There are 3 nested groupings, the coarsest first. Each group lies inside one group of the grouping before and may be the whole of it. The rows also spread widely along 11 directions, which tell nothing about the answers.
In the rows, zero is written as 128.
Some rows, each with its group in each grouping after it:
[143 181  83 146 164 127 101 129 109  85 152 139 121 143 149 113 146 128
 117 113  96 111 134  91 127 152] -> Keri luvas sina
[117 123 130 124 141  96 123 116 117 143 162 155 119 126 146 136  97 123
 120 149 101 145 157 129 145 147] -> Gizo Sem dubak
[139 158 136  96  83 108  94 144 101 129  75 103 159 177 143  75 108 156
 198 105  75 156 170 139  71 139] -> Keri lodas sek
[ 62 119 164 151 111 129 153 164 124 108 145  93 126 106  67  87 107  98
 151  94 180  94 180 130  95 143] -> komu topo lilor
[113 149 156 125 107 138 136 160  68 129 130 135 139 120 148 121  48 137
 165 123 107 141 146 160 135 135] -> Keri luvas sizub
[123 133 136 139 144  53 128 110 186 106 132  96 151 181  85 104 164 149
 148 110 123 101 169 100  97 143] -> Gizo sorit gamo
[138 127 124 147 186 163 139 161  97  56 117 129 177 147 146 179 140 135
 130 114 131  98 136 111 136 118] -> Gizo Zit futo
[ 92 145 182 149 104 104 160 112 107 158 154 114 106  97 116  88  76 127
 139 126 135 140 175 135 131 132] -> Gizo sorit pafi
[129 144 193 102 143 114 178 147 122  95 135 112 164 127 104 128 105 127
 102 115 108 103 143 166 173  95] -> komu zoko niv
[ 81 134  89 157 162 167 104 119  80 118 193 146  59  62 120 102 140  62
  97 129 141 105 152  57 142 165] -> Keri luvas Dud
[151 132 131 123 140  85 119 148 143  73 101  86 125 205 155 137 134 152
 141 103 108  91 137 147  88 148] -> Keri lodas tuder
[106 107 166 138 134  91 138 100 139 118 130  95 106 136 132 131 118 137
 130 127 153 114 165 129 102 145] -> Gizo Zit lume
[117 146 123 109  75 129  96 125  68 131  92 123  64 102 172 101  67 121
 165 155 132 149 101 124  88 141] -> Keri lodas sim
[128 200 125  93  99  93  73 143 157 126 130 112  96 127 115  81  94  93
 141 127 136 114 131 129  67 162] -> komu zoko val
[107 114 126 130 117  91 136 118 116 117 106 108 127 151 134 110 113 142
 151 131 116 149 174 117  98 139] -> komu pada mema
[135 160 182 177 170  97 163  78 151  90 139  47  44 138 160 115 161 148
  66 100 160  69 170 151 121 143] -> Gizo Zit futo
[124  90 146  79 118  52 127  83 149 149 114 131 106 133 117 130 113 116
 130 176  90 131 134 119 140 132] -> Gizo sorit gamo
[110 149 139 129 152 136 137 126 120  92 146 104  85  99 120 121 134  90
  91 127 153  87 136 112 127 132] -> komu zoko val
[130 161 120 129 124 124 141 133  83  95 121 113 118 137 116  79 159 134
 128 115  94  94 142  92 136 113] -> Keri luvas Dud
[108 144 188 134 130 116 142 104 118 135 154 114 123  98 109 104 116 129
 112 119 136 134 169 136 142 120] -> Gizo Sem dubak
[123 109 142 117 138 114 140  77  98 124 125 126 111 113 124 112 165 128
 105 157  98 136 159  87 156 104] -> Gizo Sem dubak
[ 80  75  59 145 111  89 138 157  93  92 110 128 122 177  88  85 170 122
 202 128 106  84 164  40  95 140] -> Keri luvas sizub
[121 126 130 107 142 119 114  98 117 139 136 124  89 103 131 111 138  86
 106 146  96 120 158  91 137 141] -> Gizo sorit pafi
[130 185 150 134 122 134 136 160 104  79 123 118 108 111 161 136  63 131
 132 133 170 108  84 156 107 129] -> komu zoko niv
[123 113 136 127 151 114 112 144 132  97  99  93 124 186 175 167 100 130
 150 116 130 126 161 155  67 165] -> komu zoko val
[135 117 160 104 156 103 107  83 153  93 115 127 127 124 151 180 107 139
 121 159 156 139 100 130 111 144] -> Gizo Zit futo
[ 79 140 119 136 111 121 120 142  99 135 166 138  95  97  95  76 104  91
 151 122 127 111 169  94 125 160] -> Keri luvas sizub
[136 134 154 126 141 103 135 120 121 111 130 125 135 146 145 139 115 149
 124 132 109 126 142 143 136 122] -> Gizo Sem dubak
[115 143 152 120 139  87 110  83 165  98 123  94 162 155  79  82 171 154
 152  99 126 134 178  89  92 142] -> Keri luvas sizub
[117 111 161 127 142  99 136 103 129  96 127 107 107 143 138 146 114 142
 124 126 139 110 128 140 115 146] -> Keri luvas Dud
[159 174 158 100 181 148  75 114 154 114 142 102  97 114 154 154 118  76
  75 112 118 100 140 150 123 164] -> Gizo sorit gamo
[108 133 100 164 174 155 120 119  91  77 154 128  95 117 149 133 139 119
 120 121 142 108 141  81 124 154] -> Keri luvas sizub

New rows. What belongs after each?
[117 136 140 131 133 128 121 119  96 112 120 126 145 141 146 125 107 151
 155 118 119 148 147 123 107 142] -> Keri luvas Dud
[116 176 165 141 117 170 148 149  65 105 135 139 135  66 129 122  73 131
 137 133 161 125 115 131 146 104] -> Gizo Zit futo
[ 90 122 188 135 117  93 173 126 120 133 141  98 115 129 125 105  84 133
 130 117 133 130 181 165 128 133] -> komu zoko niv
[ 95 103 183 140 124 120 139 123 110 123 134 116 109 104 156 162  53 134
 147 139 177 138 142 163 108 147] -> Gizo Zit lume
[141 122 155  69 110  77 121 107 138 127  88 123 116 135 149 143  73 134
 127 168  99 155 113 158 119 130] -> komu pada mema
[ 77  93  84 215 121  73 169 127 106  97 141 126  87 157 138 107 139 173
 169 137 172 108 154  68  90 142] -> Gizo Sem dubak
[121 111 167 141 186 133 170  80 123  73 130  98 102  95 130 154 153 127
  56 136 151 113 134 116 163 108] -> komu pada mema
[148 166 119 132 119 105 122 199 118  67  88 119 152 186 185 165  53 167
 173 121 144 115  83 184  68 146] -> komu topo lilor
[111 159 159 148 122 137 135 143 106 115 107  73 128 149 138  83 118 138
 147  82 132 130 198 153  77 142] -> komu topo lilor
[122 163 150 151 135 167 150 135  82  95 120 103 144  99 108  96 144 128
 137 104 142 103 156  97 127 101] -> Gizo sorit gamo
[ 87 114 184 133 115 103 153 111 118 153 155 116 131 105  82  87 122 124
 131 121 126 133 198 124 141 123] -> Gizo Sem dubak
[ 83 111 115 146 138 114 120 120 106 126 157 129 106 130 121 109 118 108
 144 114 118 121 181 103 119 167] -> Keri luvas sina
[107 134 149 115 143 148 132 109 102 119 142 124 106  76 118 118 114  92
  93 134 130 139 159 112 148 126] -> komu pada mema
[103 150 191 150 147 121 125  62 149 141 148  85 128 105 105  93 133 138
 124 102 158 152 202 117 104 146] -> Gizo sorit gamo
[159 134  67  93 172 118 109 102 123  60 108 133  88 119 134 136 192  94
  73 169  97  94  90  52 146 115] -> komu pada mema
[126 201 127 160  88 102 126 135  97 116 114  84  80 160 151  51 110 159
 162  93 114 105 155 138  79 145] -> Keri luvas sina
[ 89 135 157 103 104 123  91 114 135  99 125 133 161  93  68 114 101 118
 177 128 180 139 108 103  82 141] -> Keri luvas sina
[150 166 145 134 161 113  93  50 144 104 115  99 142 144 166 120 163 173
 123 125 131 174 172 101  88 139] -> Gizo Zit lume
[132 121 124 121 153 101 134 135 111 120 135 127  96 144 161 145 111 114
 113 141  87 100 153 137 146 146] -> Gizo Zit futo
[143 154 132 119 122  98 140 128 123  96 109 105  97 131 117  98 149 116
 123 139 110  79 118 102 128 112] -> Gizo sorit pafi
[158 150  80 157 161  93 109 152 129  58 110  98 113 217 182 137 152 154
 138 103 107  90 133 116  79 159] -> Keri lodas tuder
[126 144 180 125 132 159 140 121  74 122 116 110 102  93 168 139  78 126
 120 133 135 129 140 159 136 121] -> Gizo Zit futo
[ 82 118 117 131  95  81 128 104 116 115 127 134 129 121  74  70 134 139
 182 143 137 132 143  62 104 133] -> Keri luvas sizub
[ 81 134 152 138 137 102 103 163 167  97 173 128 167 136  73 129  89 115
 167  87 184 102 143 128  81 182] -> Keri luvas Dud
[142 105 141 152 173  88 170  45 121  81 117 115 110 140 155 147 191 185
  90 162 125 139 126  86 158  96] -> Gizo Sem dubak
[ 99  92 110 180 144  67 168 110 124  97 147 144  72 133 169 167  91 151
 130 173 169 109  93 101 123 150] -> Gizo sorit pafi
[ 91 118 170 105 134 112 141 125 147  79 149 146 141  72  81 158  83 102
 123 161 199 117  73 119 134 122] -> komu zoko niv
[ 71  81  89 169 120  85 151 133  82 129 156 153 119 153 132 110 106 146
 178 139 114 136 170  81 119 156] -> Keri luvas Dud
[142 162 112 107 104  90 165 124  88 106 108 134 114 120 116  74 140 140
 113 156  70 118 125  92 169  81] -> komu pada mema
[147 157 174 126 181 181 130 143  89  73 138 100  75  98 181 178  84  96
  71 111 139  79 107 179 158 139] -> Keri luvas sizub
[ 88 141 128 131 156  70 140  79 167 113 197 142  65  72  85 111 135  90
  67 162 163 108 117  77 154 145] -> komu zoko val
[136 169 142 187 144 114 180 121 111  47 109  90 118 133 140 123 149 180
 129 120 178  85  96  97 113 100] -> Gizo sorit pafi
[122 151 108 162 144 141 137 107  81  82 117  92  77 129 148  83 172 136
 124 113 124  98 158  77 119 128] -> Keri luvas sizub
[114 143 151 176 161 131 160 132 111 100 156 125 161 129 140 145 103 153
 134 109 143 131 156 124 134 130] -> Gizo sorit pafi
[119  61 137 127 160  80 163  95 117 146 124 103 103 173 147 137 148 123
 111 139  58 117 207 122 158 136] -> Gizo sorit gamo
[114 136 109 145 153 105 133 170 131  98 141 113 134 174 133 119 124 119
 134 103 111 101 176 131 103 158] -> komu topo lilor
[107 107 117 181 156 102 153 160 107 116 153 120 126 177 156 136 117 146
 145 105 116 108 193 130 119 151] -> Gizo Sem dubak
[138 136  99 116 155 113 118 158 137  70 130 151 162 132  99 152 136 110
 140 144 128  85  90  81 135 120] -> Gizo sorit gamo
[126 113 113 104 156 104 122 125 110 130 128 141 119 155 171 149 108 113
 117 151  74 146 166 123 133 147] -> komu zoko val
[129 183 101 128  95 140  83  84  63 132  95 110  93 115 162  43 149 147
 160 127  89 177 169  72  81 139] -> Keri lodas sek
[102 126 112 186 178  73 160 132 174  81 175  80  91 166  82  92 204 105
 101  83 139  34 190  70 118 155] -> Gizo sorit pafi
[101 162 154 148 122 135 167 148  84 112 138 118 136 112 123 103  96 135
 136 113 134 129 158 130 132 112] -> komu zoko val
[121 115 131 105 144 117 113 117 111 117 123 129 151 154 128 122 125 129
 146 126  77 143 174 114 127 142] -> Keri luvas sizub
[ 86 139  97  99 135 106  56 147 159 136 176 146  79 101 119 122  80  42
 131 142 154 120 143 104  81 204] -> komu zoko niv
[137 166 162 147 163  68 149  99 159 138 169 116 136 152 136 119 107 157
 103 114  99 130 174 149 148 147] -> Gizo sorit gamo
[165 156 136  91 144  54 117  99 203  74 105  84 117 164  80 108 192 123
 105 131 116  54 107 102 114 120] -> Gizo sorit gamo
[144 170 137 101  99  76 137 166 137  97 108 108 101 143 115  99  97 119
 125 128 114  77 110 153 119 124] -> komu pada mema
[156 143 182 118 128 123 164 135  99  78  83  99 112 129 162 158  96 154
 123 141 137  91  88 171 139  96] -> Gizo Zit futo
[162 146  62 137 167 120  95 107  91  96 121 156 113 154 203 150 154 146
 118 163  90 150 120  74 121 136] -> Gizo Sem dubak
[116  99  60 158 134  68 115 147 128 111 120 104  74 204 158 108 159 120
 159 122 100  82 189  83  73 172] -> Gizo Zit lume
[ 71  62 123 136 182 127 163 159 110 109 181 152 138 118 108 166 113  71
 109 129 122 108 180 105 168 148] -> komu zoko niv
[111 142 149 147 115 149 171 163  72  97 129 136 141  91 117 124  91 125
 145 134 142 104 110 112 152  97] -> Gizo sorit pafi
[141 132 131 109 186 145 115 114 104  96 150 147 133 122 155 164 131 110
  86 131  90 126 130 120 165 139] -> Keri luvas Dud
[ 91 137 123 100 124 132  99 152 145  74 127 133 157 100  59 122 129  84
 154 138 178 102 105  74  85 129] -> komu zoko val
[143 211 127 177 120 128 119 128 112 100 104  90 149 157 150  81 125 187
 178  93 145 138 156 112  64 130] -> Gizo sorit gamo
[110  74 141 148 168 145 142  72  91  78 100  97 127 138 155 146 174 158
 126 128 129 151 162  90 119 128] -> Keri lodas sek
[113 120 133 174 165 140 153 147  99  84 122  90 109 153 173 150 107 137
 121  99 149 110 175 144 107 149] -> komu pada mema
[124 135 139 100 123  88 129 139 151  68  98 127 175 153 101 144 116 150
 163 139 153 120  98 114  89 116] -> komu zoko val
[108 154 152 150 131 113 166 147 121  74 129 108 151 131 103 117 120 149
 140 114 165 103 128 117 114 108] -> komu zoko val
[139 190 110 158 149 105  92 140 150 107 159 108  41 121 172 135  81  99
 107 125 170  79 100 136  86 187] -> Gizo sorit gamo
[135 130  99 148 120 116 138 175  70  99  92 138 135 172 189 150  85 164
 182 141 105 121 130 132 104 130] -> Gizo Zit futo
[ 87 121 149 120 149  97 134 100 138 151 201 160 110  72  90 122 101  88
  98 154 131 128 162 105 171 149] -> Gizo Zit futo
[113 123 130  70  89  95  95  98 129  99  98 135  91  86  82 103 118 103
 156 176 153 109  67  82 102 129] -> Keri luvas sizub
[127 175 150 123 164 134 129 137 147  59 154 122 125  94 106 147 124 107
  90 131 181  87  87 117 129 125] -> komu zoko val
[124 150  87 147 143 122 158 156  76  89 127 134 124 149 148 111 141 136
 128 132  95 107 146  89 138 108] -> komu zoko val
[122 100 150  91 117 103 150 113 106  91 101 126 146 133  95 121 141 138
 140 146 101 104 110 106 148  97] -> Keri luvas Dud
[102 150 104 161 164  83  71 146 211  79 162 117 165 163  83 138 129 123
 174  93 208  98 137  84  36 195] -> Gizo sorit gamo
[112 147 144 115  99 180 115 136  77  82  81 113 130  72  98 102 135 108
 168 138 176 104 109  79  91 101] -> Gizo Zit futo
[115 139 176 113 144 140 102  35 100 142 135 122 100  81 156 119 117 135
 102 143 127 192 154 120 127 143] -> Keri luvas Dud
[148 124 131 128 196 119 121 122 144  86 140 117 115 141 147 176 135 106
  88 129 125  88 125 123 141 144] -> Gizo sorit gamo
[123 114 132 114 132 126 120  95 102  99 111 114 112 123 130 116 150 124
 128 138 120 132 137  94 120 124] -> Keri lodas tuder
[131 182 148 132 122 130 134  96 102 100 109 107 103 101 159 104 107 157
 113 144 147 151 112 134 112 119] -> komu topo lilor
[102 122 118 144 143 108 149 111 105 111 130 120 129 144 130 105 150 133
 132 134 114 136 179  83 115 126] -> komu zoko val
[137 149 127 146 159 148 120  93 108  83 108  98 104 115 149 125 162 127
 114 131 140 116 137  79 104 127] -> Gizo sorit pafi
[129 115 138 116 138 125 125 149 115  88 113 115 110 134 128 144 131 107
 126 135 136  82 124 124 123 125] -> Gizo Sem dubak
[103 101 132 115 110  86 137 146 122 134 123 112 100 142 108 108 117  94
 149 133 106  89 161 112 118 140] -> Gizo sorit pafi
[105 103 137 126 136 123 130 143 112  97 104 120 160 151 142 149  93 141
 158 130 133 146 150 140  93 140] -> komu topo lilor
[129  49  53  85 137 107 113 125  72 119  91 209 117 126 177 199  88 110
 163 234  78 152  64  70 148 124] -> Gizo sorit gamo
[127 158 148 134 136 177 117 104  74 120 100  71  47  88 182 101 115 102
  94 118 133 130 173 134 103 143] -> komu pada mema
[106 118 125 154 138  79 143 100 134 105 130 106  91 140 127 112 153 147
 131 137 145 107 154  93 109 142] -> Gizo Zit futo
[101 128  90 121 140 107 107 145 132 111 164 155 157 121  64  93 164  91
 145 129 112 104 174  44 125 135] -> Gizo Zit lume
[123 212 147 161 173 150 126 149 135  86 168  98 164 136 116  99 142 129
 111  63 142 114 191 119 109 141] -> komu zoko val
[ 55  95 137 157 172 133 140  98 123 131 190 122  97  89 103 110 135  78
 102 120 157 136 207  86 133 165] -> komu zoko niv
[ 80 126 151 114 165 158 127 116 112 111 185 150  84  29 103 155  92  51
  70 158 179 111 112 107 161 140] -> komu zoko val
[103 143  91 176 105 108 147 143  79 117 130 133 119 140 125  71 146 155
 171 125 120 121 167  70 110 117] -> Gizo Sem dubak
[126 134 160 115 126  84 160 106 129 104 116 100  81 125 138 120 107 136
  96 151 128 107 114 158 137 123] -> komu topo lilor
[129 120 199  97 161 103 151  67 150  87 124  99 148 120  91 133 153 144
  96 128 125 120 133 129 158 108] -> Keri luvas sizub
[ 72  93 160 117 156 134  98 122 149 116 153 125 122  97 117 173  75  80
 135 136 195 141 151 129  81 176] -> komu zoko val
[120 151 175 144 144  63 124  76 155 135 159 113 115 154 163 127  79 174
 121 114 130 161 160 170 108 174] -> Keri luvas Dud
[143 110 144  96 153 126 145  93  95  96 112 131 178 135 109 123 179 144
 112 137  64 146 154  89 174  89] -> Keri lodas tuder
[155 144  97 101 187 148  84 100 106 101 121 124  87 135 195 155 147  89
  80 150  85 137 145 100 122 150] -> komu zoko val
